The rows are grouped in 4 different ways at once. Each group adds its own fixed numbers to the row, and there is some noise. The rows also spread widely along 12 directions, which tell nothing about the answers.
(in the rows, 128 means zero)
Known rows, each followed by its group in each grouping:
[154 114 119 131 112 102 126 154 138  77 103 114 140 130 108 105 152 140
 109 150  55 200 127 113 206 142 103 136  96 159  90 164 117 139 137 184] => Tunon q_591 q_892 q_785
[118  90 160 153 108  92 167 158 152 116 171 116 153 127 147 128 128 145
 121 170  65 182 125 103 163 131 166  87 137 122 157 123 164 173  99 169] => vil q_591 q_487 q_785
[127  55  92 164 138 136 164 140 126 131 195 105 152  77 118 123  93  97
 124 160 185 146 148 187  77  92  91 145 109 125 134 105 134 117  94 157] => zisa q_727 q_487 q_393
[ 97 154 178 115 102 101 121 159 178 144 100 126 160 135 120 123 149 114
 101 142  79 157 121  93 149 162 113 100 107 133 117 135 157 132 132 122] => Tunon q_4 q_223 q_458
[115 143 121 114  89 155 150 144 134 136  90 122 142 141 117 132  87 168
 108 152  77 131 146 138 119 118  93  90 133 107 122 123 167 115 171 135] => vil q_727 q_422 q_393
[121  98 148 127 127  95 135 149 159 109 157 121 150 124 118 128 157 129
 118 159  78 160 113 106 151 125 121 116 123 124 105 146 129 143 119 133] => Mim q_4 q_892 q_556
[100  97 102 134 127 164 151 188 119  83 112 127  98  83 125 123 103 172
 112 151 124 104 153 173 115  87 118 137 146  95  97 103  66 120 118 145] => Zun q_591 q_422 q_446
[145 117  74 164 111 113 144 120 114 118 160  81 186 126 109 163 168 121
 160 131 146 172 154 104 167 145 170 103 146 132 114 121 175 189 134 117] => Zun q_727 q_223 q_458
[122  79  96 141 148 134 139 128 119  94 172 105 131 103 105 160 168 129
 140 132 159 134 127 138 121 112 126 132 153 119 102 131 120 143 107 116] => Mim q_727 q_223 q_556
[160 135 105 147 111 158 138 102 108 127 119 108 118 132  80 142 106 163
 138 122 149 152 166 151 128 146  99 133 136 167 111 153 174 145 179 144] => zisa q_727 q_892 q_446
[117 133 144 118 106 146 135 126 133 119 109 118  94 129 125 117  85 179
 119 131  82 134 141 148 128 118  93 107 140 125 136 141 139  88 136 161] => vil q_591 q_422 q_556
[127 149 140 103  87 141 131 117 140 119 133 101 139 130 114 155 141 110
 117 131  93 150 138 105 129 141 131 103 141 128 119 143 163 120 162 110] => Zun q_727 q_223 q_446
[139  98 125 152 130 143 131 139 110 103 157 116  77  97  96 121 144 113
 111 115 160 172 152 162 144 143 133 171 121 175 116 150 104 135 104 155] => zisa q_727 q_892 q_446
[129 117  84 154 135 136 126 110 105 141 143  94 114  99 127 135 135 105
 138 101 189 145 164 160 110 131 137 148 141 145 135 121 138 113 108 106] => Tunon q_591 q_223 q_458
[113 129 141 112 131 123 127 117 156 123 119 116  93 119 146 110  97 139
 113 115 106 124  94 139 124 119 103 140 142 122 129 129 104  45  83 152] => Tunon q_727 q_487 q_446
[135  53 105 139 144 155 154 135 102 101 176 136  83 103 125 127 134 110
 108 142 129 144 157 162  87 105 140 175 143 140 135 158 102 108 110 125] => vil q_727 q_223 q_446
[116 144 142 143 118  97 123 132 161 172 132 112 158 139 123 120 145  92
 116 131 122 178 143 105 138 164 128 126 105 151 133 135 167 138 117 115] => zisa q_4 q_223 q_458
[130 130 131 144 120 122 156 126 118 147 145 107 122 116 132 139 132 134
 130 131 135 160 154 132 123 142 169 120 160 130 146 119 154 160 120 118] => Zun q_727 q_892 q_785
[141  92 110 167 161 121 150 106 144 134 124 136 145 130  95 104  95 144
 139 150 187 131 123 144  87 126  43 177 114 162 108 163 158 116 154 162] => Tunon q_727 q_892 q_446
[139 115 180 130 122 113 137 109 135  99 147 119  89 126 109 103 133 123
 120 132 114 165 113 108 149 161 127 145 132 165 121 183 130 118 130 145] => zisa q_727 q_892 q_446
[ 80 162 171 127 113 139 119 172 181 145 108 111 136 118  92 169 150 167
 121 118 140 131 108 143 155 148  72  78 126 124 108  80 160 143  99 166] => Tunon q_727 q_422 q_556
[136 139  90 146 106 111 134  88 140 139 161  63 202 103 104 151 137  80
 155 121 179 157 159 133 114 130 111 109 115 127 114 104 197 153 162  94] => Zun q_4 q_487 q_556
[126  51 120 159 134 129 156 154 116  90 188 127  98 104 123 133 121 160
 130 153  94 155 145 144 147 111 159 126 151 134 145 151 104 137  81 173] => Mim q_591 q_223 q_458
[147  68 139 161 108 139 152 137 156  79 187 111 143 102  63 145  95 172
 137 154 103 158 117 153 164 111  66 108 121 158 110 150 157 125 112 233] => Mim q_727 q_892 q_446
[156  76  92 163  96 127 156 128  88  77 214  74 150  80 105 183 190  94
 149 127 145 186 163 133 177 137 205  86 156 132 128 113 167 204 120 125] => Tunon q_727 q_223 q_393
[125 118  89 162 103 127 154 159 127 106 130  84 173  80 101 119 120 114
 120 144 160 163 166 155 136 121 109 124 100 121  97  99 143 156 133 148] => Zun q_727 q_422 q_785
[ 95 153 186 167  66  97 156 161 158 158 145 100 172 110 120 104 116 123
 111 160 131 181 154 105 144 168 142  81  91 126 141 115 193 195 140 143] => zisa q_727 q_223 q_556
[140 100 105 121 108 168 151 123 109 105 156 111 111 100 113 149 110 127
 122 140 118 134 167 157  92 106 128 131 149 126 129 142 131 107 149 123] => Zun q_727 q_223 q_446
[124 165  72 132 105 132 107 146 130  94  87  66 133  94 110 121 135 121
 122  87 152 156 126 151 199 130 111 130 117 121  74  86  89  95  92 150] => Zun q_727 q_422 q_393
[138 101 113 160 141 115 119 138 157  81 148  86 164  77  78 156 173 118
 144 109 178 153 112 155 170 130  81 128 120 149  77 103 133 144  87 167] => Tunon q_4 q_892 q_785
[102 115 125 113  98 167 146 204 153 116 101 127 138  94 104 132  98 159
  84 163  80 141 152 174 117 101  65 120 102 113 105 106 103 103 116 180] => Zun q_727 q_223 q_785
[154 109  61 156 116 135 131 148 101 116 122 102 130 111  97 130 139 125
 121 125 145 188 175 164 164 131 115 151 102 163 106 125 130 160 142 156] => Tunon q_591 q_892 q_393
[115 130 160 150  99 136 133 160 153 100 135 110 120 108  89 142 128 167
 123 129 126 154 123 132 178 150 114  99 129 146 110 121 139 150 103 188] => zisa q_727 q_223 q_446

New rows, each followed by its group in each grouping:
[146 127 102  90 163 160 106 115 136 142  74 151  81 158 100 146 123 190
 122 116  86 122 131 164 108 117  46 160 147 158 106 161 110  63 141 145] => Tunon q_4 q_892 q_556
[150 120 113 208 148  98 159  85 106 132 113 127 104 141 109  67 102 151
 146 120 207 165 151 115 135 174 140 194 135 184 129 175 157 174 154 138] => vil q_727 q_892 q_446
[117 145  78 128 129 126 125 151 129 139  74 118 145 146 129 130 140 152
 119 128 106 142 131 129 149 130 112 128 127 118  94 119 127 115 129 122] => Tunon q_727 q_422 q_458
[159 142 115 114 121 127 118  88 129 167 117 123  92 150 129 103  96 112
 111 118  87 173 172 129 111 143 122 159 121 172 154 179 154  73 150 122] => zisa q_4 q_223 q_446
[134 126 173 160  52 138 169 145 111  37 132  95  89  82  88  99  77 186
 126 128  97 168 156 136 203 160 161  98 135 152 119 153 124 173 147 202] => Zun q_727 q_487 q_446
[124 128 133 158  99 130 141 155 145  87  96 124 124 128  95 103 115 177
 114 133 107 159 131 119 183 152 108 133 115 150  97 145 127 144 136 181] => vil q_727 q_223 q_446
[130  92  64 134  99 133 152  97  92  58 148  69 160  80 154 110 101 113
 144 141 123 104 144 143 105  72 139 105 158  66  94 126 117  76 149  82] => vil q_591 q_422 q_458
[130 123 108 165 120  92 143 125 141 124 131  92 178 120 114  99 116 135
 142 149 152 160 129 115 149 131  96 118 102 122 102 129 160 142 133 149] => zisa q_727 q_422 q_556
[119 154 135 104  48 193 120 142 126  84 137  74 123  87  88 189 125 153
 119 100  80 131 143 179 160 115 108  56 149 116  99  96 152  89 120 151] => vil q_727 q_892 q_458
[146 112  98 114 140 137 134  83 133 156 192  82 157 111 129 187 152  82
 147 119 149 145 132 147  84 107 119 117 165 126 139 109 178  94 106 103] => Zun q_727 q_892 q_785
[125  54 113 160 149 104 170 159 127  62 170 111 151  83 129 115 140 135
 138 176 132 143 126 130 136  98 137 130 143 105 106 127  98 160 106 154] => Zun q_591 q_422 q_785
[164 115  95 150 118 114 148 105 132 110 119 113 162 143  98 108 102 149
 138 153 114 163 141 113 142 133  86 149 115 156 101 170 160 130 179 163] => Zun q_727 q_892 q_446
[162 111  68 139 108 115 117 130 131  89 155  77 174  97  95 130 161  72
 123 125 128 185 154 140 165 119 108 154  94 154  77 133 126 126 143 132] => Zun q_4 q_892 q_446
[100 206 165 118  95 153 108 143 136 135  37 116  32 121 115  88  71 195
 101  65 110 134 134 164 177 166 108 130 136 156 129 126  93  54  82 178] => Tunon q_727 q_422 q_458
[129 119 104 139 117 140 148 122  88 117 145  94 120 106 115 141 150 121
 134 129 160 145 168 140 113 133 155 115 145 120 117 129 151 169 157  86] => zisa q_727 q_422 q_556
[146 158  95 141  72 138 124  97 120 138 152  59 138 108 110 143 116  95
 128  90 138 186 162 151 165 139 136  95 122 146 137 103 188 107 121 142] => vil q_727 q_422 q_393
[163  76  64 188 105 121 154 100 101  60 156  81 161  72 102  90  98 110
 144 132 172 151 176 152 134 108 122 155 117 139  93 148 135 131 155 135] => vil q_4 q_223 q_446
[183  67  47 145 183  98 131 107 116 136 135 128 146 158 120  93 134 101
 123 165 111 202 158 127 120 119  81 200  88 182 119 188 135 110 143 156] => zisa q_591 q_422 q_785
[132  89 143 158 145 134 128 110 147  99 177 102  76  81 104 112  98 124
 139 102 183 145 123 168 133 126  94 168 137 167 139 143 100  71  56 201] => Zun q_591 q_223 q_446
[147  66  73 173 127  96 173 129 105  93 170 105 171 117 116 107 127 133
 142 175 125 167 154 114 139 109 141 127 123 114 108 153 150 175 155 132] => Mim q_727 q_422 q_556
[115 143 107 160  92 126 118 167 159 120 113  89 148  96  92  92 107 103
  92 113 155 179 142 165 167 133  67 151  58 156  91 106 129 102 104 189] => vil q_727 q_422 q_446
[122 113 148 137 174 124 133  94 139 109 110 128  75 119 128  97 116 145
 128 106 168 115  92 143 104 133  88 181 162 145 115 152  95  65  81 137] => vil q_727 q_892 q_785
[110 155 141 165  78 110 136 170 178 134  83 116 192 152  90 106 107 172
 114 152  89 180 128 102 192 163  71  99  81 151 100 131 181 153 142 198] => vil q_727 q_223 q_458
[142  85  80 151 146 110 116 151 167 117 178 101 197 143  97 182 205 102
 134 143 126 184 103 118 176 120  87 131 109 152  88 116 162 158 109 162] => vil q_591 q_892 q_446
[138  91 112 179 169  73 154  98 140 143 146 121 129 132 150  53  76 142
 150 153 157 157 125 115 120 123 104 178 123 143 148 165 124 103 101 171] => Zun q_591 q_422 q_556
[ 98 137 183 130 112 105 130 146 164  94 125  98 114  84 129 108 138 119
 110 115 130 145  96 122 161 146 121 113 132 119 113 117 110  98  66 155] => Tunon q_727 q_223 q_785
[128  76 148 160 114 102 154 130 132  82 182 102 124  90 129  91 125 118
 122 145 123 166 115 135 148 118 127 139 120 128 119 148 114 113  86 163] => vil q_727 q_892 q_556
[125 144 117 143 121 158 114 155 144 157 155  96 105 114  98 202 170 152
 126  83 135 176 137 176 178 144 134 101 151 159 141  73 159 140  46 177] => vil q_727 q_892 q_785
[105 125 151 142  99 131 153 144 150 146 154 103 151  98 110 112  89 100
 111 145 139 154 155 150 102 131  92 115  97 135 138 125 163 112 125 152] => Zun q_727 q_422 q_458
[148  63  75 204 169  82 163 130 133 120 149 123 151 117 120  84 103 149
 150 154 178 167 121 135 158 124 106 168 114 153 124 136 130 143  85 200] => Tunon q_727 q_422 q_393
[130 125  98 136 109 121 135 119 119 145 138  97 167 119 117 128 137  74
 120 136 133 166 174 134 107 139 133 130 103 140 120 135 164 146 164  81] => zisa q_4 q_487 q_458
[141 106  99 165 104  87 165  95 121  97 172  68 192 103 125 124 130  96
 160 141 165 164 130 100 152 137 160 105 139 117 119 120 173 173 144 117] => Zun q_727 q_487 q_393
[ 94  97 138 121 139 141 140 186 169  96 102 141 148 103 116 131 142 144
  95 162 104 113 117 144 104 104  72 128 124 103  86 110  99 116 113 131] => vil q_4 q_223 q_785
[105 103 108 122 155 121 138 144 131 158 140 133 131 128 155 139 171  75
 104 149 149 135 144 119  68 122 142 157 132 115 131 127 131 133 141  60] => Tunon q_591 q_223 q_446
[112  98 118 116  90 150 142 160 132 103 179  88 140  65 126 136 136  58
  91 143 125 151 158 164  98  96 128 130 109 106 113 109 111  95 113 115] => Zun q_727 q_223 q_446
[114 113  83 114 102 142 123 180 157  90 148  89 190  97 112 179 176 109
 112 148  98 144 117 135 156  94 107  99 121  93  71  85 115 120 109 135] => Zun q_727 q_223 q_446
[137 129 174 133  87 112 135 132 148  74 117 112 119 102 102  99 110 149
 118 133  85 152 124 121 172 146 112 115 122 148 101 158 133 121 149 163] => Tunon q_4 q_892 q_446
[178  69 124 178 138 119 165 102  99 124 157 137  71 112 109  69  59 160
 136 143 126 181 179 162 133 137 130 175 127 192 163 188 128 129 123 195] => zisa q_4 q_892 q_393
[135 151  36  87 112 193 114 159 117 198 108 104 122 120 119 172 108 110
  82 117  92 167 206 216  83  90  83 140 104 134 138  85 143  63 123 133] => Zun q_727 q_422 q_785
[125 148  78  95 141 150  89 128 144 142  76 109 142 146 100 147 163 101
 106 107 129 144 128 152 115 127  38 163  98 155  77 136 125  68 150 111] => Tunon q_591 q_892 q_458
[108 148 162 138 108 109 148 137 122 110  88 122  92 123 132  83 115 163
 118 131 119 144 134 112 152 158 142 123 136 124 120 149 125 146 142 127] => Tunon q_727 q_422 q_556
[ 67 168 125  85 112 143 110 178 201 147  66 118 179 139 133 142 132 121
  78 141  99 101  80 133  99 103  32 116 101  80  71  77 120  58 126 108] => vil q_727 q_487 q_446
[140  93  75 117 130 167 136 109  80 127 171  94  89 101 120 166 147  84
 119 112 152 150 181 167  88 110 160 143 160 134 143 132 129 119 135  76] => Mim q_591 q_223 q_393
[152 131  93 196 131 102 139  93 118 114 137  82 159 120  87 128 147 135
 169 109 225 160 135 114 164 165 128 142 137 161  93 132 176 192 145 132] => zisa q_727 q_892 q_446
[146  56 105 138 165 125 152 147 119  85 146 147  89 135 125 123 121 182
 133 156  82 158 118 135 163 116 129 154 155 152 134 159  79 135  95 194] => Zun q_591 q_487 q_393
[146  98  88 163 130  88 153  94 123 139 157 103 164 138 141  90 112 114
 139 151 131 170 145 112 119 118 123 142 118 129 133 155 172 120 139 128] => vil q_727 q_422 q_556
[161 130  68 171 125  88 160  66 109 161 127 100 163 167 156 108 102 145
 160 134 132 164 147  85 136 141 169 126 161 126 153 141 196 139 149 110] => vil q_727 q_223 q_393
[117 132 139 153 118 136 147 157 142 124  79 132 109 126 111  97  65 214
 123 145 121 132 131 148 150 134  82 123 130 136 118 127 119 129 131 190] => zisa q_591 q_892 q_393
[ 92 147 152 144 143 120 127 158 149 102  76 131  84 105 127  91 131 151
 113 110 165 112 121 124 143 152 139 170 150 128  95 125  63 126  99 117] => Zun q_4 q_223 q_446
[131 112 124 152 108 131 124 128 128 123 156  82 130  77  96  93 105  82
 110 127 176 176 163 181 112 125  64 158  69 161 113 139 131  99 125 160] => zisa q_591 q_892 q_556
[139  90 130 166 121  89 166 140 154 130 149 116 174 111 118  74  98 105
 112 178 124 191 150 117 126 134  97 155  81 151 135 159 153 140 126 178] => Zun q_727 q_223 q_785
[126  85 151 117 119 150 143 117  94  80 138 128  70 102 115  91 129  96
  98 141 129 149 167 145  80 130 115 172 119 151 126 194 104 109 170 100] => vil q_591 q_223 q_556
[160 112  82 184  75  98 161 123  96  86 137  76 173  98  97  92 112 104
 130 136 151 212 178 129 191 157 150 125  85 157 112 134 170 196 169 160] => Tunon q_727 q_487 q_393
[166  99  47 152 145  99 124 105 148 142 141 107 180 127 115  88 112  68
 120 143 143 183 158 135 114 111  73 198  75 164 109 157 134  82 135 141] => Zun q_4 q_223 q_446
[108  97 176 171 170 127 161 143 147 106 120 147  77 113 109 113 102 204
 146 136 171 122 119 137 131 150 110 148 171 150 140 140 106 154  80 196] => Zun q_591 q_223 q_785
[132 127  79 151 133 129 106 144 108  89 119  86 124  82  79 130 194  85
 124  92 204 171 167 162 160 149 122 181 104 162  66 120  89 170 130 102] => Zun q_4 q_892 q_556
[ 88 166 158 148  83 129 133 125 117  71 104  70 101  76 129 107 126 152
 137  90 177 115 131 134 163 144 157  92 159  95  99  99 119 139 121 105] => vil q_591 q_422 q_556
[ 89  98 172 153 122  98 143 173 170 108 142 122 131  93 128  89 120 107
  99 151 144 153 110 136 138 134 103 146  92 134 121 121 110 126  95 168] => Tunon q_591 q_487 q_446
[139 155 121 156 128 119 128  73 150 142 104 103 128 152 110 112  80 168
 153 107 153 141 127 121 143 149  79 129 141 162 132 149 189  96 147 165] => vil q_591 q_422 q_446
[121 137  97 172 142 113 138 118 135 110  94 111 134 143 114 118 127 173
 145 111 175 132 109 117 161 150 121 149 148 137  97 118 135 150 120 138] => vil q_727 q_487 q_446
[136 133  91 172 114  82 147 110 155 205 168  99 196 152 150 118 116  86
 129 145 134 189 150 104 125 134 139 122 105 135 157 116 221 137 125 126] => vil q_727 q_422 q_446
